The rows come from 4 hidden closed curves, with some noise, and rows from the same curve form a group. Each curve winds through 4 dimensions. The rows are also pushed far along 2 directions, which tell nothing about the answers.
Known rows, each followed by its group:
[-13   5 -31  -4  18  -8   6  10 -18  28  33]	(3)
[  6  -4   2 -35  28  -8  -8   7  36  -3   7]	(0)
[ -3   8 -17 -27  39 -15  -5   9  29   5  23]	(3)
[ -6 -25 -22  22  -7   1  17   2 -39  44  36]	(2)
[-12 -12   1   0   9  -5  -9  -5 -25  24   5]	(0)
[  4  24   1  -5  11  15   0  12  36 -33 -18]	(3)
[ -4  10  16 -11  11  23 -12  11  17 -23 -33]	(0)
[-11   2  -4   8  -6 -27   3   5   3  11  14]	(1)
[-11  -3   7   0  11  14  -6   8  -6   2  -6]	(2)
[ 11  -5 -10   7 -16  -3  11  -4  -5   8   8]	(1)
[  4 -18   7  17  -9  27   8   1 -17   2  -1]	(1)
[-21  -6  -1  14   4   2  -7  -2 -39  25   0]	(3)
[  0  -3  18  12   6  -9 -11  -8  18  -3 -15]	(3)
[ -2 -28 -13  24  11   5   6  -7 -30  43  27]	(0)
[-10  20  18  -2  11  -5 -13   5  30 -30 -23]	(2)
[  7  15 -16 -29  -4  -4   3   3  -2  -4   1]	(2)
[ -3  13  15 -30  14  -8  -5  16  46 -36  -2]	(1)
[ 16 -29  19  28 -27  27   7 -14 -20   3 -14]	(2)
[ -2 -10 -11 -20  14 -40  -2  -8   0  23  35]	(3)
[ -1  18 -11 -68  32 -45 -10   6  35 -12  30]	(3)
[ -1  13  -3 -24  16  -8   1  16  37 -19  10]	(2)
[  1   4 -11  10 -18 -22   9  -2  -4   7  12]	(0)
[ -6   9 -18   2  12   7   6   9  -3   6  11]	(0)
[  5   4  -2  -8  -2  14   8  13  16 -16  -1]	(2)
[  4  25  30 -16   7  39 -14  14  44 -58 -62]	(0)
[ -2  -7   0  45 -22  10   8 -17 -38  10   1]	(0)
[ 14  10   1   6 -21   8  10   3  16 -21 -13]	(1)
[ 12 -14   1 -24   9 -14  -1  -6  13   3  18]	(2)
[-22  25 -18 -51  36 -20  -5  31  27  -9  25]	(1)
[-15   8   5  22 -16 -10  -5  -1 -16   9 -19]	(1)
[  6 -22 -16   1   7 -21   9 -11 -11  30  44]	(3)
[-11  12 -16   1  -6 -25   6  10   2  10  17]	(1)

New rows. What belongs after each?
[-13  -4 -19  19  -6 -24   2 -10 -37  39  21]	(2)
[  5  32  12 -10  10  28  -5  15  46 -55 -37]	(3)
[  0   4  28  50 -36  45   9   8  -2 -34 -44]	(1)
[-13 -35   0  34  -3   3  -2 -13 -53  52  11]	(0)
[ -2   8   1  43 -23  12   9   1  -5  -5 -17]	(3)
[ -4  21  15 -20  13  24  -8  19  32 -42 -30]	(2)
[  4  -8  23  -4  -3   1 -10  -4  14 -11 -23]	(0)
[ -9   8   3  10  -7  13   6  16   4 -14  -6]	(1)
[ 10   5  24  14 -22   2   0  -4  25 -30 -27]	(1)
[ 18 -16  29  39 -39  21   0 -25 -18 -11 -37]	(2)
[-9  6 -5  2 23  6 -6  6 10  5 -2]	(3)
[ 13   6   5  -6  -9  15   9   9  24 -30  -7]	(1)
[  7 -11   1  -1   1  10   4  -7 -11   0  11]	(3)
[  2  42 -28 -84  30 -30  -7  18  38 -24  13]	(2)
[  3 -22   7  10  15   2  -5 -12  -3  17   8]	(3)
[-15  22 -34 -58  48 -21  -5  21  10   9  39]	(3)
[  6  32  22 -21   3  29  -4  22  58 -70 -42]	(2)
[  0  -7  10  57 -16  35   6  -4 -17   2 -24]	(3)
[-12  -1   5   7   7 -15 -11  -9 -12  12  -2]	(2)
[ -5 -26 -14  11  -4 -24  -1 -20 -50  54  27]	(2)
[-14   1   4   1  12 -18 -13  -6  -7  12   2]	(2)
[ -6  -4  31  58 -45  33  -1  -8 -31  -9 -56]	(0)
[ 13 -24  -2  -9  -2  -9   3 -12 -12  20  20]	(2)
[ 21   1  14 -32  -3   7  -4  -5  25 -31 -17]	(2)
[ -3  -6  -8  33 -19  16  14  -3 -38  14   7]	(3)
[ 15   6  14 -33  19   5  -8   9  59 -33 -17]	(0)
[ -5  21  -2  -3 -14 -13   1   4   5 -15  -9]	(0)
[ -3   7 -22 -12  -2 -38   7   1   0  17  31]	(0)
[  1   4  -6  -1 -14 -28   5  -3   3   5  12]	(0)
[ 13  -5  13  41 -14  36   7  -8  -3 -17 -21]	(0)
[  1  15 -11 -44  27 -11  -3  22  46 -11   6]	(0)
[ 11  22  16 -18 -14 -13  -4   1  41 -44 -23]	(0)
[ -5   1   3  -4   3 -19 -10 -11  -6   7  -2]	(2)
[-19 -16  -6  15   4   2  -4   1 -39  40   3]	(0)
[ -5   1  -5 -24  11 -31  -7  -5   0  10  19]	(0)
[ -1  -8   6  14 -23 -20   1  -8  -9  11  -2]	(0)
[  1  -4  -2 -40  35 -13 -11   7  27   4  13]	(0)
[ 5 -6  0  2 15 15 -1  1  9 -1  2]	(0)
